The rows come from 4 hidden closed curves, with some noise, and rows from the same curve form a group. Each curve winds through 6 dimensions. The rows are also pushed far along 4 directions, which tell nothing about the answers.
Some rows, each with its group after it:
[  5  -9 -33   5  -9 -15  -6 -13 -23   1   2  43  -3   1   6  10  34  45
 -12   0  -4]
k_772
[ -8  11 -19  21   6  10  27  -9  -8   6   8  17   5  20 -10  -9  16  -3
  -9 -23 -18]
k_63
[ -7  -8  -5  25 -23 -21  13  -8  12  -7   1 -14  -6  37 -10  -1  -7 -17
  -5 -23   8]
k_779
[ 14  -2 -18  14  -3  -6 -10  11 -14 -12  35  -4   3  12 -21 -11   0 -10
   0  -3   0]
k_691
[ 15 -13   2   1 -25 -31 -21  24  19 -19  18 -10   8   0  -9  -4   5  -6
  -3  26  15]
k_63
[  0   3 -22   4  12  23 -12  19 -20   8   6  29 -21   3  -5  -2  15  16
  -5   6  -6]
k_772
[ -1   6  21 -10  13   8 -13  22  -5  -3   9 -25 -11 -40 -23  17   5   6
  -4  33  30]
k_779
[  7 -14  14 -15  -2  -8 -17  19   0 -28  19 -11  -1 -44 -14  26   9   5
  -3  38  32]
k_63
[ 12 -10 -20   8  17   8 -16  21 -36 -15  24  12  14  -7 -12  -7  11  20
   8   7  -7]
k_63
[-13  -4 -10  13  24  35  17  -3 -12   2  -4 -12  -9  26   7 -10 -28 -28
  29 -25 -17]
k_63
[-15  10   4 -17  18  35   7  -9   1  25 -37   5 -14  -5  23 -10 -17  -2
  18  -9 -17]
k_63
[  1  -6  12  19 -20 -44  24 -23  29 -17   9 -14  37   6  -1   8  20  -1
 -10   2   9]
k_779
[ -4  -6  -6   4  14  13   0  26 -16  -6  -1   6   5  -8  -7  -3  12  15
   7  11  -7]
k_691
[  5   5   8 -23 -17 -21  -6 -29   1   8 -21  23  13 -28   8   7  16  39
 -23   0   1]
k_779
[-10  16 -14  25  10   3  31 -33 -22  21 -15  32  -8  30  19   4  12   3
  -7 -53 -28]
k_691
[ 16  -4   9  10 -29 -50 -10   5   8 -18  17 -12  24  -8 -21   3  19  16
 -21  12  20]
k_779
[ -5 -12 -33  25  22  30  -8  32 -54 -10  15   9 -23  16 -23  -2   1  11
  11 -16  -5]
k_691
[ -8  17  24  -2   6  -4  25 -38  26  20 -19 -12  -5   5  35  10 -15 -33
  10 -21  -5]
k_691
[  6  -8 -12  10  17  10  -6  22 -35 -14  22  16   3  -1 -10   5   9   8
  -1  -3  -6]
k_63
[  3 -23 -10  -8  -4 -10 -16  -1 -10 -12  -2  22  16 -12   5  12  23  49
  -5  25   4]
k_779
[ -2  28  18 -26  21  27   2  -2  -1  36 -31  20  -2 -15  25 -13  -6   2
  -2  -9 -30]
k_63
[  1  10   0  10   1  -6  15 -23   7  11  -6  15   7  21  23  -9  -1 -20
   4 -29 -23]
k_779
[ -7   8  -3  21  -8 -15  31 -12  15   2  -7   7  21  11  -1  -4  25   5
  -9 -11 -11]
k_63
[ -4 -22 -49  34  -6  13  10   7 -24 -23  24   6  -8  55 -24 -17 -11 -15
  12 -31 -12]
k_691
[ -4  16  26 -19 -24 -20  21 -41  57  10 -10 -30  -3 -11  13   9 -16 -37
  -4   5  19]
k_772
[  7 -18 -21   8 -15 -32  -3 -12 -31 -23   2  30  19 -18 -10  14  34  53
 -16  -6   6]
k_691
[ -2  -7  17 -13 -12 -15   8 -15  23 -14 -15  14  29 -42   5  13  23  25
 -13  22  13]
k_772
[  3 -11   3  -3 -15 -12  -2   1   8 -18   9  -6  -5  -4  -8  10  -5 -12
  -4   4  15]
k_63
[ 13 -20  -2  26  -4 -25 -24  45  -5 -26  33 -20   4  10 -18   0  10  -4
   7  24  20]
k_779
[ -9  39  35 -27  21  14  22 -28  14  41 -34   0   2 -36  28   7   3   1
  -7  -2 -12]
k_772
[  3  -6 -15  24  10   6   0  24 -30  -6  10  12   0  29  -4 -11  -1  -1
   5 -24 -19]
k_63
[ -7  -6  -8 -11   6  18 -11  21 -20  -2 -13  13 -17 -22  -9   6   9  26
   0  14   5]
k_691
[  5   0   4 -10 -15 -10  -9   1  11   1 -14  22  11 -12   6  -6  11  17
 -13   6  -2]
k_772
[  2 -21 -13  -9  14  15 -24  13 -21  -8   5  14   1  -8   2   7   9  35
   7  26   3]
k_779
[  2 -13  -3   7   0  -2 -27  39 -15 -10   9  -6 -17  -4 -19   7   9  18
  -2  24  20]
k_779
[  2  14   2 -23   5  14 -17   7 -13  25 -12  24   0 -16  -4  -4  18  45
 -25  17  -7]
k_779
[  7  13 -11 -21  -1   7 -14 -15 -13  15   0  38  -2 -18  -3  -1  19  33
 -23   5  -8]
k_779
[  0  10  25 -38  15  11  -2 -19  19  13 -20   7   9 -49  28  12   5  13
   4  30   1]
k_772
[  7  -5   8  11 -16 -40   4   0   4  -5 -10   4  23   4  10  -3  15  13
  -4  -7  -6]
k_691
[ -6  -4 -17   7  15   1   6  -9 -35   2 -11  45   1 -17  12  20  40  49
  -9  -4 -10]
k_691
[ 13  -7 -13  30   3 -10  -5  21  -9 -18  40 -20  13  28 -17 -14  -7 -22
  11  -6   0]
k_772
[  3   6  -6  -3  34  36 -24  20 -26  15  12   1 -39   3  13   4 -17 -18
  21   3  -2]
k_691
[ -5  -8  -9  18  17  19   3   9 -25  -7   0  -5  -1  17  -3  -8 -17  -7
  16 -27  -8]
k_772
[ 11 -34  -5  13 -34 -53  -7  -5  24 -31   7  -7  23  13  12   6   8   6
   8  14  15]
k_772
[ -2 -20   4 -12 -18 -15  -5  -6  15 -23  -3  -9  -1 -26  -3  18   2   6
   3  23  26]
k_63
[  3 -13   3 -20  14   5 -23  15   1  -6   7  -3 -13 -40  11  26  14  18
  14  53  25]
k_772
[  7  -3 -33  24  13  17 -19  23 -36   5  24  17 -33  40  -1  -8  -6 -12
  10 -18 -11]
k_691
[ -1  -5  -8 -20  26  38 -28  21 -10  10   7  -7 -42 -14  13  12 -14  -8
  25  34  12]
k_772

New rows, each followed by its group:
[ -1  -3  24 -12 -10 -19  17 -35  41  -9  -2 -32  13 -13  19  13 -16 -33
  14   7  16]
k_691
[  9  -2  -6   5 -30 -37  12 -20  14 -11   5  23  22  10   2   0  17   6
 -22 -13  -7]
k_63
[  1  -5   8  -9 -11  -2  -4  -1  26  -9  -4   6  11 -12   2  -2   2  -2
  -5  15   6]
k_772
[ -7  -6 -31  -9  14  42  -4   3 -26  -1   1  22 -15   5  -8  -9  -7   8
  10  -5 -15]
k_691
[  6  -3   0   8  14   9 -16  15  -1   0  21 -21 -29  17  10   4 -22 -38
  23   3   9]
k_691
[ -8  -2   1  -4 -15 -18  22 -33   2  -7 -20  12  14 -21   1  13  16  24
 -12 -12   4]
k_691
[ -4 -13 -13  -2  12   9  -6   9 -14  -8   1  21  -7 -15   7  16  22  23
   7  21   3]
k_691
[  2  10  -9 -27  24  44 -31  21 -34  15  -6  12 -25 -34  -9  -8  -8  21
   7  13  -2]
k_63
[  8  -5   0  10  20   5 -24  36 -31  -3  10  -2  -3  -3  -5  -4   4  11
   9   7  -2]
k_779
[  4  -7  -1  -1 -31 -41  16 -42  16 -10 -11  10  26   2  12   2   8  10
  -9 -18  -3]
k_691
[ -1 -22 -49  19   9  26 -17  20 -38 -13  16  18 -20  31 -13 -14  -3  10
  18 -11 -10]
k_63
[ -7  23  17 -11  32  33   6   0 -12  21  -6  -4  -6 -24  -2   4  -1   2
  -2   2  -5]
k_779
[  3  -2  -4 -18   0  10 -19  24  -2 -13  17  -1 -13 -42 -27  13  18  16
  -8  45  26]
k_691
[-10   4  11   6   6  -4  27 -30   1  11 -24   3  23  11  19  -1   1   9
  -1 -27 -18]
k_779
[ -2 -17 -15  19   9   4   8 -12 -11 -13  13  -2   9  26   3  -1  -6  -6
  16 -15  -7]
k_779
[-14  10   4   6   9  10  24 -20  11  15 -14   0 -15  10  18   9  -4 -21
   6 -16  -6]
k_691
[  1   9 -26  -4   5  20   4   1 -20  10   0  38   9   6  -7 -20  15  21
 -10 -11 -31]
k_691
[  2  19  40 -11   2  -7   6  -7  41  11  -4 -37   1 -10  16  -3 -21 -49
  10   7   6]
k_779
[-16  13   2   1  17  29  27 -18  18  18 -16  -7   0  13  17 -13 -14 -25
  19 -12 -20]
k_63
[  2  -5 -21   2  30  34 -14  15 -29   1  22  17  -4   5  -3  -2   7  14
   8  13 -11]
k_779
[ -3 -13  11 -11  21  23 -20  34 -12 -12  -1 -24 -17 -30  -4  11 -14  -4
  25  29  20]
k_63
[  3  -4   6   0   2 -14   1  -6   0 -14  14   2  15 -29  -8  18  25  18
  -6  22  16]
k_779
[  7   4  -9  -9  13   9 -15  11 -26   9  -9  28  11 -16   6 -13  14  34
   1   1 -20]
k_63
[  0 -19 -33   4  33  35 -22  29 -45 -13  19  29 -18 -10  -4  10  18  29
  16  22  -3]
k_691
[  1   1   7 -15  15  13 -18  21 -12  12  -6   8   6 -18  -3   3  15  40
 -10  30   0]
k_779
[  3 -15  -7  26  14  -8  -7  28 -19 -12  18 -25  -5  17   1   5  -3  -8
  24   4   7]
k_772
[ -2  25  -4 -37  21  50 -18  10 -15  30 -11  26 -32 -33  -2  -4   0  12
  -8  16  -9]
k_691
[ -3   5   8   3  -3   2  12   4  21   8 -12 -13   3  24  12 -18 -18 -29
  12 -11 -16]
k_691
[-13  10 -16   8   0  20  18 -29  -5  20 -16  20 -22  37  11  -8 -14 -16
  -1 -44 -22]
k_779
[ 10  -6 -41  33  -9  -1 -11  17 -23  -7  35  13 -21  55 -19 -18  -4 -18
  -1 -25 -10]
k_691
[ -4  -9   6  -8  29  40 -17  27 -18  -9   0  -9  -9 -20  -4  -2 -20  -5
  21  11   5]
k_772
[ 11  -6   1   2  21   6 -30  32 -35  -8  14  -3  -3 -16  -9  -1   0  14
  11  11   5]
k_779
[ -3  12 -18 -14  25  55 -15  26 -22   9  18   6 -32 -12 -23  -7  -7  -8
   5  16  -2]
k_691
[ 11   6   7 -16   9   4 -15  12  -4   2   7   0   9 -23  -1  -6   3   6
   2  19  -2]
k_691
[  7 -11 -18  13  -9  -4 -21  28   1 -12  28  -8 -29  21 -13   1  -5 -21
   6  13  16]
k_691
[ -9  16   7 -15  -1   2  24 -47  -1  20 -32  18   5 -10  19   2  -4   7
  -8 -34 -16]
k_691
[ -5   7   0 -23   3   9   4 -29   7  20 -21  34  10  -9  22   2  16  31
 -13   7 -16]
k_779
[-10   4  25  -6 -16 -13  17  -2  40   4 -26 -25   2   0  12  -1 -11 -24
   5   4   3]
k_691
[  4 -11 -14  -6  -4  -8  -3 -15  -2  -3  -5  28  12   2  20   0  11  17
   4   2 -13]
k_691
[ -1 -10  -9  23 -25 -47  19 -21 -17 -13 -14  21  21   1  -2  11  31  39
 -20 -29   0]
k_691
[ 17 -34 -23   6 -15 -29 -24  10  -9 -38  30   5  15  -3  -7   7  14  18
   9  24  16]
k_691
[  3 -22 -10   0 -29 -20  -9   8  17 -26   8 -13  -1   2 -15   2  -3  -5
   3  17  20]
k_691
[ -6  -7  -9 -18  38  48 -12  12 -19  -2   7   4 -19 -28   5  12  -4   2
  23  28   3]
k_691
[ 17   0 -24  13   3  -5 -21  15 -34  -8  34  21   3   4 -23  -7  18  19
 -12  -1  -3]
k_779
[ -9  17  -5   2  18  14  13 -15 -27  21 -17  34 -17 -13  10  15  22  25
 -13 -18 -11]
k_691
[  8 -13 -24  16  12  13 -30  42 -44  -7  16   7 -23  16 -13  -8  -4   9
  12  -5  -2]
k_691
[ -5  -8 -12  18 -25 -27  23 -35  11   6 -19  18  27  52  14 -14   5  18
 -15 -36 -25]
k_779
[  7 -34 -14  37 -30 -44  -3   6  17 -36  23 -20   7  46  -2   0  -5 -26
  15  -6  13]
k_779
[  7 -24 -22  12 -13 -21 -25  35 -16 -30  27  11 -13 -20 -27  21  37  32
 -11  39  32]
k_691
[ 10 -12  -1   6 -39 -40   2 -15  37 -23  16 -25  17  13 -10  -7 -11 -25
   1   3  16]
k_63
[ -6  13   8  12  23  17  14   3 -13  16  -8 -12  -7  15   9  -8 -17 -23
  14 -28 -16]
k_691
[  0  -2  22  -6  -2 -19  -8   9   6   3 -20  -2   7 -19  12   8  10  18
  -2  12   6]
k_779
[ -1  18  16 -30   8  22 -14   7  11  28 -11  -1  -8 -15   0  -4  -3  14
 -14  25   0]
k_779
[ -4  35  16 -33  26  36   6 -17  -8  31 -15   9 -11 -43   3   3  -2   2
  -8   1  -8]
k_691
[ -4  -5   8   0  -5 -16  14   3   4  -8 -14   8  25 -22   0   5  27  27
  -7  13  -2]
k_691
[  9 -11  14 -35  -6  -4 -32  11   8 -14   4 -16  -9 -53  -5  17  -5   9
   6  47  33]
k_691
[ -5   1  18 -27   7  14  -4  -6  31   9 -14 -10 -13 -19  26   9 -14 -20
  16  27   7]
k_691
[ 14 -25  -8  -9 -15 -18 -33  20  -5 -30  22 -12  -4 -24 -18  11   2  12
   6  34  31]
k_691
[  8  -7 -13  -4  -7   2 -21   5 -15  -3  11   4  -6   6 -13  -5  -5  13
  -6   2   4]
k_779
[  9  -5   5 -11  15  22 -36  53  -9  -6  17 -16 -23 -14 -11  -3 -14 -14
  14  33  13]
k_63
[ 13  -2   2   2 -34 -44  -9  -2  16 -11  15   0  21  -5 -20   2  24  22
 -30  17  17]
k_779
[  9   2  13  14  -8 -25   3  -1  21  -9  19 -24  11  12   1  -6  -7 -36
   8  -3   4]
k_779
[  6 -11  31  -7  -5 -24 -16  12  19 -15  -1 -33   6 -24   6  11  -8 -13
  15  25  25]
k_779
